There are 10 hidden switches. A switch that is on adds its own fixed numbers to the row, and there is some noise. The rows also spread widely along 15 directions, which tell nothing about the answers.
In the rows, zero is written as 128.
Known rows, each followed by its switches (1 for on, 0 for off):
[145 144 137 113 111 182 121 131  65 127  97 142 153 113 184 102  79 108
 100 162 139  88  28 139 130]  0 1 0 1 0 1 1 1 1 0
[135 189 119  78 166 198  74 100 142 144 119  94 151 172 180 137  79 139
 149 121 150 193 135 147 149]  1 0 1 1 0 0 1 1 0 1
[158 170 122 141 136 171 127 137 107 106  95 112 134 150 112 111 144 138
  77 136 107 173  79 170 155]  1 1 1 1 0 0 1 0 1 1
[152 155 126 116 144 145  62 119 117 138 117 124 125 188 132 174 105  81
 105 107 127 168 125  93 111]  0 1 1 1 0 0 1 1 0 1
[119 160 143 146 115  95 110 156 108 130 118 165 153  99 150 120 139 164
  92 176 104 179  72 132 132]  0 1 0 1 0 0 0 0 1 1
[113 141 146 126  99 110 122 133 134 116 141 162 217 125 121  46 142  94
 132 159 131 181 130 143 233]  1 1 1 1 1 0 0 0 0 1
[159  63 127  93 125 158  95 103 158 127 124 148 209 154 137 154 154 137
 121 108 112 119 128 101 183]  0 1 1 0 0 0 1 0 1 1
[137 151 159 101  93 118 148 130 121 108 144 162 143 158  82 104 197  89
  76 158 106 151  81 135 140]  1 0 0 0 0 0 0 0 1 0
[133 170 140  89 127 172 146 123 114 142 127 125 179 150 164  81  92 108
 123 137 142 129 104 146 190]  1 1 0 1 0 0 0 0 1 1
[180 121 158  70 142 155 125 104 136 124 119 131 149 148 100 147 179 111
 105 116 114  88 124 113 143]  0 0 1 1 0 1 1 0 0 0
[139 161 107 134 155 185  60 122 125  92  98  95 159 150 163 150  65 135
 163 113 106 141 119 146 208]  0 1 0 0 0 1 1 0 0 1
[137 160 135 108 134  85 120 130 131 175 103 126 149  99 132 102 116  89
 146 167 142 167  91 164 138]  1 1 0 1 1 0 0 0 0 0
[157 143 128 152 134 143  99 173  97 100  94 130 144 110 189  94  76 132
 159 123 119  77 120 138 115]  0 1 0 1 0 0 0 1 1 0
[139 182 145  85 141 178  78 112 117 109 108  98 154 114 125 116  99 118
 149 139 109 109 133 142 199]  0 0 1 0 1 0 1 0 1 0
[141 166 117 155 120 153  61 145 102  83 109 113 137 178 102 119  88  81
  70 129  72 155 112  99 192]  1 1 1 1 0 1 1 1 1 1
[178 135 121 159 162 125  98 125  96 143 109 104 153 135 113 104 135  68
 180 120 167 155 173 144 157]  0 1 0 1 0 0 0 0 0 1
[119 141 112  96 120 144 125 142 137 133 121 114 133 184 131 150 105 128
  92  89 113 158 113 127 117]  0 0 1 1 0 0 1 0 0 0
[118 145  93  94 129 181  95 140 132 130 141 101 168 177 135  71  99 109
 145  97 113 149 168 124 166]  0 1 0 1 0 0 1 1 1 1
[ 96 157 111 126 127 156 141 139 100 165 133  94 131 101 100  88 105  89
  76 182 123 180 111 136 156]  0 0 1 1 0 0 0 0 0 1
[138 151 102 137 192 164  96 137 118 155 121  84 111 116 131 113 116 150
 153 121 116 139 180 130 133]  0 1 0 0 0 0 0 0 0 1
[159 115 120 154 159 137  91 137 154 103 125 101 148 146 108 102  90 114
 145 127  95 112 195 114 186]  1 0 0 0 0 0 1 1 0 0
[104 158 104 107 132 171  86 105 102 130 117 134 136 129 137  90 130 158
  98 183  85 123  65 123 224]  1 1 1 0 1 0 0 0 1 0
[163 138 150 151 151 139 101 129 119 146 117 114 181  96 144 103  86 124
 136 154 152 180 164 147 145]  0 1 0 1 0 0 1 1 1 0
[ 98 141 109  76  96 138  85 134 127 112 127 138 160 181 128 101 108 121
 112 109  83 106 114  93 208]  1 0 1 1 1 0 1 0 0 0
[189 109 134 147 159 139 136 121  93 126 102 133 131 149 123 132 138 134
 104 110 128  72 121 107 166]  0 0 0 1 1 1 1 0 0 1
[173 121 147 158 126 105 143 154 103 116 105 144 168 131 128  79 135 112
 117 103 139 118 131 143 172]  1 1 0 0 0 0 0 1 1 1
[143 111  98 145 158 197  66 122 101 119 112 102 148 127 143 138 100 146
 113 148 102 121 134  95 175]  0 0 1 1 0 1 1 0 0 1
[109  97  76 150 130  85 119 156 128 166 117 137 140 150 153  96  92 103
 147 150 122 156  92 125 117]  0 1 0 1 0 1 0 0 0 0
[156 165 171  92 142 134 102 125 121 137  92 125 190  77 176 134 103 159
 176  97 163 140 129 179 149]  0 1 0 0 1 0 1 0 0 0
[170 102 134 158 158 125 163 112 114 144 115 154 132 119 118  99 174 121
 118 176 148 124  87 153 144]  0 1 1 0 0 0 0 0 0 0
[148 125 142 127 139 184 100 148 105  94 114 120 158  82 134  62 117 115
 148 150 107  69 138 132 144]  1 0 1 0 1 1 1 0 0 0
[110 153 130  88 129 139  84 122  97 162 132 151 169  88 160  59 142 145
 171 170 141 135 116 131 143]  0 1 0 1 1 0 1 0 0 0

New rows. What belongs after each?
[147  91  97 169 170 142 125 110 134 149 141 135 138 192 117  91 116 115
 114 137 135 154 156 102 181]  0 1 1 0 0 0 1 1 0 1
[155 133 157 116 109 161 119  83  74 122 115 170 170 135 118 115 162 132
  61 175 125 110  52 110 230]  0 1 1 1 1 0 1 0 1 0
[140 146 109 161 129 125  99 133 118 138 112 129 158 188 138  90  75  78
 114 131 145 206 109 137 160]  1 1 1 1 1 0 1 1 1 1
[174 101 110 106 156 160 107 112 145 170  86  76 171 125 131 117  45  56
 149 132 130  91 132 134 174]  1 1 1 1 1 0 1 0 1 0
[152  58 119 171 161 114 136  96 127 187 141 151 174 166 122  96 119 109
 109 155 169 176 150 102 173]  1 1 1 0 0 0 1 0 0 0
[174 142 125 134 158 179 141 135 129 121 103 113 148 146 159 136 133 150
 138 103 149 167 110 187  95]  0 1 0 1 0 0 1 0 0 1
[122 181 134 109 129 101 132 150  93 145 116 145 140 135 128  52 159 138
 148 115 158 169 111 164 143]  1 0 1 0 0 0 1 0 0 1
[133 173 158 122 145 152 102 133  91 118 151 157 156 126 129  69 191 182
 125 139 140 170 172 117 145]  0 0 1 1 0 0 1 0 0 1
[153 121 103 136 133 161 127 154 118 120 104 108 164 125 128  67 130  91
 159 119 129 128 131 166 143]  0 1 1 1 1 0 0 0 1 1
[156 129 143 161 150 160  75  98  99 130 127 135 155 138 116 132 136 111
  78 164 144 202 126 107 169]  1 0 1 0 1 1 1 1 0 1
[130 177 139 170 160 173  89 134  93 111 109 130 110 126 169 138  44 165
  80 163  93 112 104 100 156]  0 1 1 1 1 0 1 0 0 0
[134 148 126 114 122 114 122 125 131 124 132 128 148 167  86  88 160  74
 132 133 130 178 124 148 166]  0 0 1 0 1 1 0 0 1 0
[157 192 132 133 176 208  80 101  80 151 105 105 130 138 161 126 114 152
 116 132 161 200 116 155 125]  1 1 1 0 1 0 1 0 1 1
[164 146 131 142 142 193 142 137  98 115 115 120 142 159 144 108 132 116
 124 105 162 156 122 163  98]  0 0 1 1 1 0 1 0 0 1
[147 140  98 163 154 108 121 146 138 131  98 105 122 180 121 141  85 111
 119 114 119 180 116 140 146]  0 0 1 1 0 1 1 0 0 1
[156 137 135 142 128 137 119 120  75 133  83 127 128 103 124 144 100 118
  59 168 121 100  52 116 189]  0 0 1 1 0 0 1 1 0 1
[135 102 100 128 139 174 113 119 113 134 124 145 123 150 143 114 144 156
  88 177 104 119  75 108 124]  1 0 1 1 0 0 1 0 0 0
[181 116 139 128 145 110 147 135 104 143  72 135 137  88 135 132 166 138
 132 108 156 116  77 180 114]  0 1 1 0 1 0 0 0 0 0
[163 142 127  92 129 191 128 133 127 120  88  95 152 154 150 188 112 132
  79  74 115 132  91 148 133]  0 1 1 1 0 0 0 0 1 1
[167 169 136 132 155 209  48  92 136  85 112 119 161 197 180 185  77 125
 141 134 123 173 118 129 160]  0 1 1 1 0 0 1 0 1 0
[108 148 139 149 113 129  81 162  90 118 121 128 148  67 126 120 140 159
  87 167 102 181 131 122 125]  0 0 1 1 0 0 0 0 0 0
[155 149 130 111 158 173  82 124 121 133  77  82 174  88 173 139  49 143
 143 119 138 140 124 163 178]  0 1 1 1 0 1 1 1 0 0
[139 130 140 155  85 153  93 156  55 101 102 141 163 111 131 120 103  72
  66 136 126 139  75 116 141]  0 1 1 1 0 0 1 1 0 1
[185 114 148 115 174 172  87 104 135 124 121 121 165 127 138 114 121  76
 177 149 131  76 165 110 158]  0 1 1 0 0 1 0 0 1 0
[152 104 123 164 122 101 157 156  75 134 115 149 160 135 112  55 131 101
 122 117 142  93 127 122 178]  0 1 0 1 0 0 1 0 0 1
[187  66 146  90 152 214 128  75 131 146 140 151 174 192 147 153 165 114
 102  99 159 107 135  98 118]  1 1 1 0 0 0 1 0 0 0
[140 146 114 107 140 167 109 124  74 147 108 130 102 164 148 114 126 132
  78 129 130 121  75 108 107]  1 0 1 1 0 1 1 1 0 0
[140  86 117 121 119 160 101 139 136 146 115 118 216 148 181 110  44  77
 155 103 158 152 137 129 127]  0 1 1 1 1 1 1 0 1 0
[ 99 148 126 117  98 111  98 156 132 106 141 168 161 163 150  72 128 142
 116 143 111 175 111 122 138]  1 0 1 1 0 0 1 1 0 0
[150 159 158 126 121 161  94 124  98 108 123 131 149 159 125 151  89  72
  94 132 122 125 112  99 156]  0 0 1 0 0 0 1 0 1 1
[153 156 140 149 117 101 114 152  62 110  97 151 119 143 106 111 188 133
  98  99 130 143  95 140 135]  0 1 1 0 0 0 0 0 1 0
[159 109 113 197 148 135 121 139  83 146  96 122 147  89 146 113 113 136
 100 156 151 169 105 148 144]  0 1 0 1 1 0 0 1 0 1
[128 111 115 113 113 169  61 158 117 109 126 158 177 161 199 102  93 109
 165 116 120 120 110 102  70]  0 1 1 1 1 1 1 0 1 0
[155 156 133  79 169 182  81  98 115 171  91  94 137 108 180 188  78 167
 106 124 134 141  96 131 125]  0 1 0 1 0 1 1 1 0 0
[144 159 138  74 140 135  81 130 136 150  95 115 182 113 175 122  85 124
 175 123 140 144 113 154 132]  0 1 1 1 0 1 1 0 1 0
[107 122  86 162 142  99 136 151 103 168 105 110 124 140 126  67  40  90
 133 137 130 119 109 129 182]  0 1 1 0 0 0 1 0 0 0
[128 182 123 134 143 153 115 115  48 157 117 120 114 138 120 100 152 147
  75 128 163 187 115 129 174]  0 0 1 1 1 0 0 1 0 1
[166  86 121 121 152 145  97 135 110 150 105 111 177  64 120  78 160 102
 172 139 142 112 164 137 131]  0 1 1 1 1 1 0 0 0 0
[120 110 102  66 114 202 116 100 114 143 134 123 151 155 141 100 118  73
 117 153 130  89  87 110 164]  0 0 1 1 1 0 0 1 0 0
[180 116 140 101 165 103 134 109 126 182 125 119 149 150  87  92 176  90
 159  94 166 141 180 138 132]  1 1 0 0 0 0 1 0 0 0
[125 181 121 123 143 165 106 151 170  92 119  91 161 137 151 123  67 136
 161 130 100 174 144 177 159]  0 0 0 1 0 0 1 0 0 1
[148 170 129 183 158 100  82 133 127 122 105 131 122 156 157 159  86 126
 140 148 140 205 124 139 125]  0 0 1 1 1 0 0 0 0 0
[127 158  93  97  97 161 117 160  93 110  95 107 131 185 130 128 125 127
  97  70 112 146  78 148 127]  0 0 1 1 0 0 1 0 1 1
[137 110 107 149 130 101 156 132 105 158 101 140 171 129 136  72 119 113
 133 132 159 139  97 152 206]  0 1 1 1 1 0 0 0 0 1
[191 114 161 121 122 162 125 104  87 106 100 141 172 132 114 128 169  80
  93 114 154 112 102 135 178]  0 1 1 1 1 1 0 1 0 0
[153  97 114 164 109  76 105 172 141 107 102 180 165 186 158 114 114 115
 126 104 107 135  90 111 109]  1 1 1 1 1 0 1 0 1 1
[125 121 119 126 139 144 118 124 145 117 132 143 170 144 152  81  83 144
 127 163 105  97 127 104 229]  0 0 1 1 0 0 1 1 0 1
[150 140 124 157 102 118 152 152  77 123 112 133 141 186 105  99 138  86
  86  96 152 178  86 154 135]  1 0 0 0 0 0 1 0 1 1
[126 175 145 132 139 133  97 141 107 144 113 137 123  92 164 120  49 100
 123 195 108 106  75 120 111]  0 1 0 1 1 0 1 0 0 0
[171 133 153 157 144 129  79 112  64 121 100 147 158 110 124 114 140 128
 101 163 134 112 114  92 211]  1 0 1 1 0 1 1 0 0 1
[186  80 145 142 119 107 112 136 114 131 104 163 211 149 154 121 150 130
 131  82 173 163 140 129 136]  0 1 1 1 0 0 1 1 1 1
[171 127 151 143 154 134  83 134 147 106 113 154 186 125 169 128 149 170
 147 126 140 190 140 145 121]  0 1 1 1 0 1 1 1 0 1
[105 145 108 121 145 200  81 125 169 100 132 118 183 122 182 107  71 165
 135 165  90 158 132 138 204]  0 1 1 1 1 0 0 1 0 1
[ 99 127 106 103 116 155 119 156  96 127 142 142 145 168 143  77 149 154
 102  87 108 126 137  97 138]  0 1 1 1 0 1 0 0 0 0
[129 162 120 112 172 120  59 108 130 169 114 108 144 102 126 118 144 177
 148 140 139 221 158 150 157]  0 1 1 0 0 0 1 1 0 0
[128 149 164 123 116 104 136 131  73 154 121 177 155  88 148  91 130 102
 115 164 151 102  72 121 158]  0 1 0 0 1 0 0 0 0 1
[143 144 112 153 159 177  74 108  78 122 120 110 131 159 109  96 130 133
  96 125 110 138 152 100 219]  1 1 1 0 1 1 0 0 1 0
[157 118 139 115 135 230  99 112  95 112 135 114 172 109 122  90 140  91
 114 159 119  95 152 112 157]  0 1 1 1 1 0 0 0 1 0
[181 120 109 109 147 184 129 120 126 115 115 125 153 178 122 110 198 130
 139 108 131 153 103 166 114]  0 1 0 1 0 1 1 0 1 1
[ 81 140 128  96  89 134  78 178 128 117 123 147 178  70 173 118 122 181
  97 138  89 164 105 120 116]  0 0 1 1 1 0 0 1 0 1
[153 125 118 127 120 144  63 161 128 105 102 100 157 111 134 153 126 106
 163 104 119 172 144 155  64]  0 0 0 1 1 0 1 0 0 0
[176 154 118  78 155 182 131 115 114 134  98 115 135 166 142 116 167 144
 148 100 148 116 101 163 125]  0 0 1 1 0 0 1 0 1 1
[147 142 122 168 144 203  85 107  93  89 141 133 149 198 156 120  96 113
 125 121 150 163 142 114 173]  0 0 0 0 1 0 1 1 0 1
[204 120 147 145 163 134  67  89  59 168  85 144 166 109 137 128 166 134
 124 142 174 137 120 107 168]  1 1 1 1 1 0 1 0 1 1
[154 120 158 116 101 197 137 121  83 103 145 144 171 160 111  93 145  77
  41 140 121  96 121  82 188]  1 0 1 1 0 0 0 1 1 1
[158 167 152 175 163 171 101 125  77 138 119 110 116 113 128 148 112 111
  80 159 143 188 139 128 101]  0 1 1 1 0 0 0 0 0 0
[118 133 142 143 105 102 153 169 139 120 122 139 208 132 157  87  70 100
 133 103 145 169 140 154 179]  0 1 1 1 0 0 0 0 0 1
[148 141 183 123 129 152 123 106 112 129 126 152 203 101 144 101  94 113
 104 166 146 139 111 130 200]  0 1 1 0 1 1 1 0 1 0
[150 104 112  95 116 133 122 159 148 116 112 121 137 150 109 123 153  81
 134 113 103 120 105 141  63]  0 0 1 1 0 1 1 0 0 0
[ 84 176  72  87 119 154  87 159 107 134 110  90 110 166 137  89  71  96
 123 101  92 131  95 125 161]  0 0 1 0 1 1 0 1 1 1
[150 141 141  91 173 159  73 108 147 147 150 110 146 157 100 125 130  96
 136 133 105 128 196  76 151]  0 0 1 0 0 1 1 0 1 1
[115 139  90 137 132 147  68 127  83 124 117 155 145 180 174  99 119 178
 106 124 113 151  88  96 192]  1 1 0 1 0 1 1 1 0 1
[132 112 123 128 134  96 146 129 117 160 150 160 157 172 111  38 157 138
 114 139 147 148 157 106 169]  0 0 1 1 0 0 1 1 1 0
[134 117 120 137 124 102 150 139 142 162 131 151 140 173 162 131  70  74
  97 167 137 145  76 108 105]  0 0 0 1 0 0 0 1 1 1
[164 104 137 104 160 166 108  94 168 142 106  98 190  86 113 142 113 113
 119 153 106 119 141 135 231]  1 1 1 0 1 0 0 0 0 1
[156 130 134 129 119 202 140 143 110  74 109 127 153 126 139 117 146 112
 101 145 111 111  67 161 137]  0 0 1 0 0 1 0 0 1 1
[169 124 128  93 133 184 105 108 187  79 120 133 173 172 151 116 146 100
 165 143 117 134 105 170 150]  1 0 1 0 1 0 0 1 1 0
[160 119 180  65 103 169 110 105 102 117 121 166 188  99 166 156 181 160
  93 121 144 100  96 116 138]  0 0 0 1 1 0 0 1 0 0
[132 125 112  86 150 155 142 100 134 167 125 130 148 163 128 129 149 153
  89 112 122 130 113 114 193]  0 1 1 1 1 0 0 0 0 1
[125 129 134 125 128 164 138 131 122 158 104 121 192  99 196 119  67 152
 105 135 163 181  93 169 146]  1 1 1 1 1 0 0 0 0 0
[124 138 124 125 136 141 112 115  79 170 140 146 126 166 114  94 110  74
  90 159 132 122 101  77 157]  0 1 1 0 0 0 1 0 1 1
[150 168 154 115 131 123 125 159 136 109 112 123 163 108 104  86 137  97
 132 118 111 152 134 163 133]  0 1 1 1 1 1 1 0 0 1
[105 145 118  98 127 194  92 125 116 123 131 106 177 123 157  95  80 130
 134 150 122 148 128 131 180]  0 0 1 1 0 1 1 0 0 0
[172 147 195 136 133 216 113 108 116  77 150 156 172 143 144 140 145 142
  55 161 112 130 146  96 151]  1 0 1 1 1 0 0 0 1 0
[118 156 124 149 131 153 162 133 125 128 140 129 148 150 120  68  99  96
 106 184 136 177  99 155 168]  0 0 1 1 0 0 1 0 0 1
[137 158 138  60 145 153  75 148 173 133 118  95 174  98 166 150  97 163
 152 107  94 127 173 125 132]  0 0 0 1 0 0 0 1 1 1
[ 91 162 117 116 128 144 119 128 100 123 163 155 150 163 129  13 146 154
 141 143 133 155 142 127 195]  0 0 0 0 1 1 1 1 0 0
[137 154 169  99 156 171 100  82 143 132 141 164 167 131 153 154 133 159
  96 178 118 147  99 106 179]  0 1 1 0 0 0 1 0 0 1
[132 108  81 133 153 135  99 133 152 116 133 134 179 189 143  73 154 158
 188  93 124 154 183 131 209]  0 1 1 1 0 0 0 0 0 1
[178 118 112 164 127 108 136 143 136 120  77  92 138 140  91 171 129  75
  91 114 136 200  96 180 138]  0 0 1 1 0 0 0 1 0 1
